There are 9 hidden switches. A switch that is on adds its own fixed numbers to the row, and there is some noise. The rows also spread widely along 12 directions, which tell nothing about the answers.
Known rows, each followed by its switches (1 for on, 0 for off):
[-9 2 4 4 -3 14 -1 -10 3 -9 -12 14 -13 13 4 9 0 -7 -5 -9 7 -7 5 -1 0 -7]	0 0 0 0 0 1 0 0 1
[10 7 -9 -6 3 -4 -2 -8 -15 -7 -16 -18 -18 -9 -4 11 16 -12 11 -9 -10 -21 -10 -4 0 10]	0 0 0 1 0 1 0 1 0
[-4 -2 15 1 7 7 -4 -3 13 -1 8 -4 10 4 -5 7 -10 9 -10 -8 2 -1 0 -10 17 10]	1 0 0 0 0 0 1 1 0
[-14 1 -5 0 -9 -9 3 -10 14 -6 -32 12 -16 31 -6 18 1 -3 0 -14 2 -15 15 -6 -1 -16]	0 1 1 1 0 1 1 0 0
[9 -1 -1 20 5 3 20 4 0 6 3 16 -1 5 6 -10 4 -15 -7 -11 15 16 8 -4 -10 -7]	0 1 0 1 1 1 0 1 0
[-10 -9 -2 -10 0 8 2 3 17 -11 -11 7 3 10 -23 2 -11 5 11 -12 -3 5 4 -17 13 -10]	0 1 1 0 1 0 0 0 1
[5 10 9 25 24 13 -8 4 3 -3 -28 -9 -21 31 11 -5 11 -12 -12 -29 -14 -22 5 -15 6 -19]	0 0 0 1 1 0 1 1 1
[-6 2 -11 0 8 -7 -15 -1 -17 -5 -8 3 3 -13 -6 16 -5 -2 4 2 -13 4 -15 26 -6 1]	0 1 0 0 1 0 0 0 1
[-12 3 -5 5 -4 -7 7 -11 -10 -2 -14 31 -15 20 -15 16 6 -3 -3 1 9 1 2 10 15 -4]	1 1 0 0 1 0 0 0 0
[2 3 -6 8 21 10 -6 18 -1 -11 1 12 0 10 -16 -16 -3 -3 2 -19 -13 15 -14 1 22 -20]	1 0 0 0 1 0 0 0 0
[4 3 -2 -11 3 11 6 -2 13 -7 -4 6 -11 6 -11 2 2 2 -5 -19 4 6 -9 -8 20 -4]	0 1 1 1 0 0 1 0 1
[-5 3 13 6 6 4 -2 -2 13 4 -7 -5 -1 19 3 3 -2 5 -14 -15 -4 -3 2 2 15 -5]	0 1 0 0 0 0 0 1 1
[-2 5 9 1 2 21 -6 -2 16 -22 -10 13 -13 22 3 7 -17 -21 -14 -22 -3 1 -8 2 9 -20]	1 0 1 1 1 0 0 1 1
[-14 -14 -12 -20 -4 9 2 -7 17 -3 2 3 8 3 -12 14 9 23 -12 -11 -10 17 14 -8 9 13]	0 1 1 1 0 0 0 1 1
[0 -9 -20 -33 -9 2 2 9 18 -11 14 -13 22 -30 -3 6 -5 6 9 -3 0 23 -9 9 -14 11]	0 0 1 0 0 1 0 0 1
[6 -8 -12 15 6 -5 20 9 -6 16 0 24 -2 -4 -3 -10 20 -5 -1 6 22 12 23 -5 -15 -4]	0 0 1 0 0 0 0 0 0
[2 -13 -16 1 3 -4 12 -1 -14 -16 -14 -7 -6 15 -11 11 -12 -21 21 -16 -33 -14 4 -28 -15 -2]	0 1 0 0 1 0 0 1 0
[5 12 6 6 -3 8 4 -7 10 -13 -18 -2 -23 13 12 4 -12 -31 -5 -19 9 -16 -7 5 -4 -18]	1 1 1 1 0 1 0 0 0
[-17 -1 7 9 -6 4 10 -15 2 -9 -10 14 -4 0 -6 21 -9 5 -5 -7 13 -6 -6 2 -7 23]	1 1 0 1 1 0 1 0 0
[6 11 5 -5 10 20 -12 -1 -7 -3 -7 -14 -11 -21 0 4 -2 -4 2 -5 3 -12 -22 8 7 6]	0 1 0 0 0 0 0 1 1
[-1 -4 -9 2 -1 4 11 10 6 -7 -12 12 -6 -5 -16 -7 4 0 11 -12 8 2 -4 -9 -9 -2]	0 0 1 1 0 0 0 0 0
[-1 -10 -12 8 13 6 4 18 8 1 -10 0 9 -4 -13 -5 -3 -6 15 -7 5 3 12 -22 -15 -17]	0 1 0 1 1 0 1 1 1
[9 -1 5 3 0 -17 7 -13 -6 1 7 10 2 10 -8 17 -16 -20 4 5 8 2 3 -5 12 -10]	0 1 0 0 0 1 1 0 1
[10 -7 -2 3 8 7 1 3 -2 6 8 -4 10 -16 0 0 -8 -15 8 6 11 3 12 -10 -8 -7]	0 1 0 0 0 1 0 1 1
[-20 -11 5 18 5 -5 -3 2 5 -4 -21 22 5 15 -28 10 -5 8 3 -9 -3 -1 14 -10 3 -3]	1 0 1 1 1 0 0 1 1

New rows. What belongs after each?
[6 9 8 16 0 -9 15 -6 -2 0 -13 6 -14 8 -2 8 -6 -23 2 -2 24 -13 -3 -3 -1 -7]	1 1 0 1 1 0 1 0 0
[6 -3 2 -12 -5 -2 14 -2 5 1 8 -3 5 -20 -16 11 -12 -12 17 11 30 -5 -4 -15 4 4]	1 1 0 0 0 0 1 0 1
[3 1 6 18 13 9 -4 -2 -10 -5 -14 7 -12 -3 -10 0 -11 -5 -1 -17 -10 -7 -10 -2 -1 4]	0 1 1 1 0 0 0 1 0
[1 9 1 17 6 5 8 2 1 -11 -15 9 -12 8 4 0 -7 -15 -1 -25 5 1 -17 6 -9 -7]	0 1 0 1 1 1 1 0 1
[-5 4 -9 -8 -9 -19 6 7 19 9 -17 -9 3 1 11 11 13 -1 -10 -3 11 7 4 27 -18 -4]	0 1 1 1 1 0 0 1 1
[1 -10 -13 20 21 -6 3 10 -19 8 -3 3 8 -11 -10 1 7 -4 9 2 -4 -1 13 -13 -17 8]	1 0 0 0 1 0 1 1 0
[19 1 -11 -9 4 -5 18 -1 4 6 19 9 0 -7 -4 0 8 -9 -12 -1 18 22 0 0 13 0]	1 1 1 1 0 0 1 0 0
[-6 -10 4 13 4 6 -2 -2 6 0 5 6 15 -10 8 7 -28 -13 -6 5 9 3 13 6 -26 -3]	1 1 1 0 0 0 0 0 0
[7 7 -8 0 3 0 2 -8 -14 -13 -10 7 -18 -7 -4 13 6 -18 -4 -8 -2 -2 -15 11 -2 7]	1 0 1 1 1 0 0 0 1
[-7 4 1 -1 -2 19 -4 -18 -4 -12 -13 9 -20 6 1 21 -5 -19 -4 -2 10 -18 5 -3 2 -8]	1 1 0 1 0 0 0 0 1
[6 -2 -7 -9 -2 -3 6 -13 -1 -6 5 -12 3 -5 9 19 -3 -14 -6 -2 -7 4 0 6 -9 7]	0 1 0 1 1 0 0 0 1
[8 -5 -8 2 6 -12 3 1 -3 -2 19 22 15 -9 -4 8 -7 -1 -13 1 -1 33 -7 17 -3 4]	0 0 1 1 1 0 1 0 0
[-15 0 6 9 1 1 2 -6 -1 -2 -27 23 -17 15 -24 8 2 11 4 -12 4 -10 -1 -3 14 1]	0 1 1 0 0 0 0 0 1
[-13 -6 7 4 9 13 -11 0 8 -4 -6 6 7 7 -15 10 -16 1 2 -2 1 -2 9 -9 14 -11]	1 1 0 0 1 0 0 1 1
[14 5 -9 -2 0 -10 12 1 1 -2 -8 0 -6 -8 1 7 0 -22 6 -6 14 4 -8 5 -12 -7]	0 1 1 1 1 1 1 0 1
[-1 8 -7 -5 3 10 5 -2 8 -3 -14 1 -19 23 7 8 8 -13 -8 -13 3 -10 4 -6 11 -14]	1 1 0 0 1 0 1 1 0
[3 -4 -24 -5 -1 -13 19 10 -6 -8 -2 20 0 1 -30 -2 15 -10 18 -6 7 21 -2 -9 9 -10]	1 0 0 1 1 1 0 0 1
[11 -1 4 -10 5 -14 -2 -7 -2 6 7 -17 10 -25 -16 15 3 1 10 15 13 -6 -2 -7 10 13]	0 0 0 1 0 0 1 0 1
[3 2 -2 -6 5 -5 -8 -3 12 -7 0 4 1 9 -2 7 -4 -2 -9 -11 -4 8 0 4 11 -11]	0 0 1 1 0 1 1 0 0
[7 0 -16 2 5 5 4 -16 -25 -15 14 34 -9 5 -2 23 0 -23 -10 -3 -8 18 -3 4 4 2]	1 0 0 1 1 1 1 1 0
[-3 -21 -2 -1 0 -15 15 2 2 -2 10 15 18 10 -37 4 -7 6 17 1 -5 13 15 -30 17 -3]	0 0 0 0 0 0 0 0 1
[6 3 2 -10 3 -11 1 6 17 0 -1 -3 7 4 -16 4 -5 8 -4 -11 -1 15 -13 5 24 -4]	0 1 1 1 1 0 1 1 0
[10 -14 -15 10 18 8 7 9 -12 -4 3 -6 5 -9 -4 -5 -9 -16 8 -12 -19 3 7 -18 -18 4]	1 1 1 0 1 0 0 1 0
[-8 4 4 6 7 -3 -11 13 3 -2 -22 4 -3 -5 -13 0 0 9 4 -12 -1 -4 -16 14 -2 0]	0 0 1 0 0 0 0 1 1
[-3 6 -14 -18 -5 10 5 -1 12 -1 -12 3 -12 -6 6 11 17 4 -10 -8 13 5 -5 10 -5 6]	0 1 1 1 1 0 1 1 0
[27 2 0 6 20 7 1 11 0 10 13 -21 6 -20 7 -11 -7 -20 1 -1 8 0 -2 -10 -4 -11]	0 1 0 1 0 0 1 1 0
[14 9 -4 -16 6 6 -1 4 9 -8 -4 -2 -12 1 -7 -3 11 -8 -3 -12 0 9 -13 3 23 -13]	0 0 1 1 1 0 0 0 1
[-11 -4 -21 -1 0 -11 -4 -11 -15 2 -1 31 3 -2 -14 29 5 -3 -3 15 10 15 13 12 1 -2]	1 1 0 1 1 1 1 1 0
[-7 0 -4 -16 -9 2 -5 -8 15 5 -8 14 -3 -1 -8 15 8 6 -6 7 21 7 14 7 13 -8]	0 1 1 1 0 1 0 1 0
[3 -7 -25 -1 11 4 5 9 -2 3 6 7 3 3 -8 -3 13 -5 -4 -5 -5 15 15 -6 3 -13]	1 1 0 1 0 0 0 1 0
[-2 7 0 10 1 -5 -1 11 15 -7 -23 -16 -4 10 19 -1 -4 -18 0 -14 1 -14 -1 12 -28 -20]	0 0 0 1 1 0 0 0 0
[9 -7 9 8 5 -11 14 -4 4 -3 -9 -16 1 6 1 7 -10 -16 8 -9 -5 -16 8 -23 -16 6]	0 0 1 0 1 0 1 0 1
[-21 -9 -23 -5 -8 17 2 -1 -3 -10 -6 17 2 -21 -6 15 -2 2 6 4 14 4 5 6 -29 9]	1 1 0 1 0 0 0 0 0
[-2 -5 6 -9 -13 2 12 -8 11 -6 4 8 4 0 -8 10 -6 -6 7 0 19 2 5 -11 4 1]	0 0 0 0 0 1 0 0 1
[13 7 -2 -14 -5 -1 15 -12 10 -4 1 -1 -16 12 -2 7 8 -16 -12 -11 8 3 -4 0 23 -5]	1 1 1 1 0 0 0 0 1
[-14 -4 0 9 -7 6 11 4 13 -16 -10 23 3 3 -10 4 -24 -5 13 -15 15 7 -9 -7 -15 -8]	0 1 0 1 1 1 1 0 0
[4 0 12 8 0 -3 0 -23 -11 1 5 17 -8 19 -5 21 -4 -18 -10 6 5 -7 16 -8 22 -4]	1 0 0 0 0 1 0 1 0
[2 13 -5 -11 -4 12 8 3 10 -8 -7 15 -19 6 -8 -2 10 -4 -3 -13 17 8 -17 8 21 -15]	0 1 0 1 0 0 0 0 1
[8 1 -16 -17 17 0 -30 0 -2 0 -6 -27 2 -10 4 13 2 -5 -6 1 -26 -4 6 12 3 -15]	0 1 1 1 0 0 0 1 0
[-10 -6 -1 -3 -12 0 11 -12 5 -3 -12 19 -6 0 -18 20 -2 -8 6 2 22 -3 13 -10 1 3]	1 1 1 1 0 1 0 1 1
[-5 5 8 4 6 12 -9 -6 16 -10 -5 -1 -3 8 7 2 -5 1 -19 -23 -5 3 -4 10 8 1]	1 0 1 1 0 1 0 0 0
[-11 -4 3 -2 -7 8 0 1 12 -11 -6 2 8 -10 -6 9 -10 2 8 -7 9 2 -4 -3 -12 6]	0 0 0 1 1 1 0 1 0
[-14 -2 7 -2 -7 -13 -3 0 21 5 -1 2 14 3 -10 10 -1 13 -8 6 19 6 11 10 9 -2]	1 0 0 1 0 0 0 0 0
[-4 2 5 1 -2 4 7 -6 15 0 -15 8 -12 12 -12 -1 7 7 -3 -16 12 -1 5 -9 18 -3]	0 1 1 1 0 1 0 0 0
[-2 1 8 10 10 17 -4 -11 -11 -15 1 13 -9 -2 -18 9 -16 -5 -3 -14 -6 0 -16 -5 20 7]	1 1 0 1 0 0 0 0 1
[-1 1 13 -7 -6 -6 -7 -8 11 -10 3 -8 11 0 2 14 -21 -8 2 0 2 0 -7 9 4 -3]	0 0 0 0 1 1 0 0 0
[-4 6 -2 0 -9 -26 7 -5 14 1 -18 0 -5 21 -1 15 2 -11 -10 -7 6 -2 4 18 2 -13]	1 1 1 1 0 0 0 0 1
[-15 2 -15 8 4 3 7 14 5 -1 -23 9 -8 8 -5 -6 11 3 3 -14 7 0 0 7 -8 -9]	1 1 0 0 1 0 0 0 0
[1 -3 12 -1 3 -12 -9 -3 17 2 -4 -34 19 -11 8 11 -21 -10 0 -1 1 -8 5 9 -10 2]	1 1 1 0 1 1 0 0 1
[-5 8 1 11 -6 -3 20 4 7 -2 -20 26 -17 4 -9 2 12 -7 -2 -11 33 2 -10 7 -5 2]	1 0 1 1 1 0 1 0 1
[-10 5 -11 1 14 1 -19 12 12 7 -14 -18 9 -14 1 -4 11 11 -3 -4 6 4 4 20 -2 -8]	1 1 0 1 1 1 0 0 0
[-3 0 -1 1 11 14 -14 -7 10 -9 1 0 3 8 12 6 -6 5 -27 -25 -24 19 -5 18 5 3]	0 1 1 1 1 1 0 1 0
[-3 -12 -9 14 16 15 -9 -8 -4 5 0 7 3 6 5 4 1 -8 -6 2 -2 -1 38 -17 -8 -16]	0 1 0 1 0 1 0 0 0
[-14 -6 1 -9 -6 -1 -2 6 15 -7 2 14 14 -9 -25 5 -8 18 8 1 12 14 -6 1 10 0]	0 0 0 1 0 0 0 0 0
[-9 0 -8 5 -1 16 9 -5 1 -6 -20 22 -21 28 -5 8 7 -20 3 -10 11 -9 19 -17 6 -22]	1 1 0 0 1 1 0 1 1
[7 2 -17 -6 9 0 1 -3 -11 -9 -8 9 -11 -2 -17 3 10 -5 3 -16 -14 14 -11 3 14 -1]	0 1 1 1 1 1 0 0 1
[-2 -6 -5 21 20 13 -2 -1 -14 -4 -13 0 -10 1 -13 -3 -1 -8 6 -13 -10 -15 9 -20 -2 -1]	1 1 0 1 0 0 0 0 0
[1 -2 -4 11 3 -4 7 -7 -5 0 -10 21 -9 4 -14 6 0 -16 3 1 14 3 12 -4 4 -10]	1 1 1 1 1 1 0 0 0
[-5 -7 -5 7 -3 21 13 5 6 -15 -7 14 -3 -9 -11 -5 -15 -11 18 -13 15 2 -3 -18 -15 -5]	0 1 0 1 1 1 0 0 0
[-1 4 7 -18 -12 -7 -1 -18 9 -3 3 -6 2 -10 -7 22 6 6 -3 5 15 2 -6 9 18 14]	0 0 0 1 0 1 0 0 1
[-6 6 5 -3 -5 7 -3 -8 11 -7 -14 -10 -9 1 9 11 3 0 -7 -8 6 -15 -3 6 -6 4]	0 0 0 1 0 0 0 0 0
[-9 -1 6 -4 -1 18 -2 -3 19 -13 -8 5 -4 12 -3 7 -11 6 -13 -25 -9 6 -7 0 8 0]	0 1 1 1 0 0 0 1 1
[-2 -11 -6 2 4 23 4 7 7 -5 -1 7 5 -15 -1 -1 -18 -6 9 -10 8 2 4 -18 -24 2]	0 1 1 0 0 1 1 1 0
[13 1 -9 3 2 -19 11 7 2 6 4 -18 9 -12 12 3 5 -22 -1 6 12 3 5 12 -22 -4]	1 0 0 1 1 0 0 0 0
[21 8 -3 -8 9 -9 3 -8 -6 0 18 -3 -2 -8 -8 7 6 -13 -3 3 10 8 -7 -1 28 -2]	1 0 0 1 0 1 1 0 0
[-12 -8 -24 -9 0 -14 5 9 5 0 -5 -16 16 -19 -16 3 12 16 10 -11 -5 13 -3 7 -10 16]	1 1 0 1 0 1 0 0 1
[-4 13 -9 -15 1 -12 -15 6 14 -1 -17 -2 -5 5 3 12 14 11 -15 -10 -3 9 -16 33 7 -7]	0 0 1 1 1 0 1 1 0
[2 6 -7 -24 -8 -20 -11 -19 -6 3 8 0 4 -12 -15 32 2 -4 -3 22 11 7 -3 22 28 2]	1 1 0 1 0 1 0 1 0
[14 10 -8 -8 12 10 4 2 8 10 -11 0 -21 7 -5 -11 31 0 -10 -10 11 5 7 -4 29 -15]	0 1 1 1 1 0 0 0 0
[-20 8 2 -5 -21 0 1 -6 14 -6 -30 8 -14 7 5 25 -2 -5 -2 -2 22 -15 -5 20 -16 -6]	0 1 0 1 0 0 0 1 1
[18 11 -1 12 9 -1 16 3 -13 -5 -5 -2 -18 -7 -7 -14 16 -8 4 -25 1 1 -26 -2 9 10]	0 0 0 1 0 1 0 0 0
[8 6 -12 -1 3 -5 16 2 -3 2 7 0 -5 4 6 -2 8 -11 -10 -10 2 12 -9 14 3 1]	1 1 0 0 0 0 0 0 0
[3 -3 17 27 9 -7 11 7 10 5 -10 -10 4 1 6 -7 -14 -11 -1 -12 12 -16 5 -9 -22 4]	1 0 1 0 0 0 1 0 0
[-11 -4 -10 12 12 11 -7 13 7 -2 -12 7 5 -4 -3 -2 -5 2 3 -9 5 3 5 0 -19 -13]	0 1 0 1 0 0 1 0 1
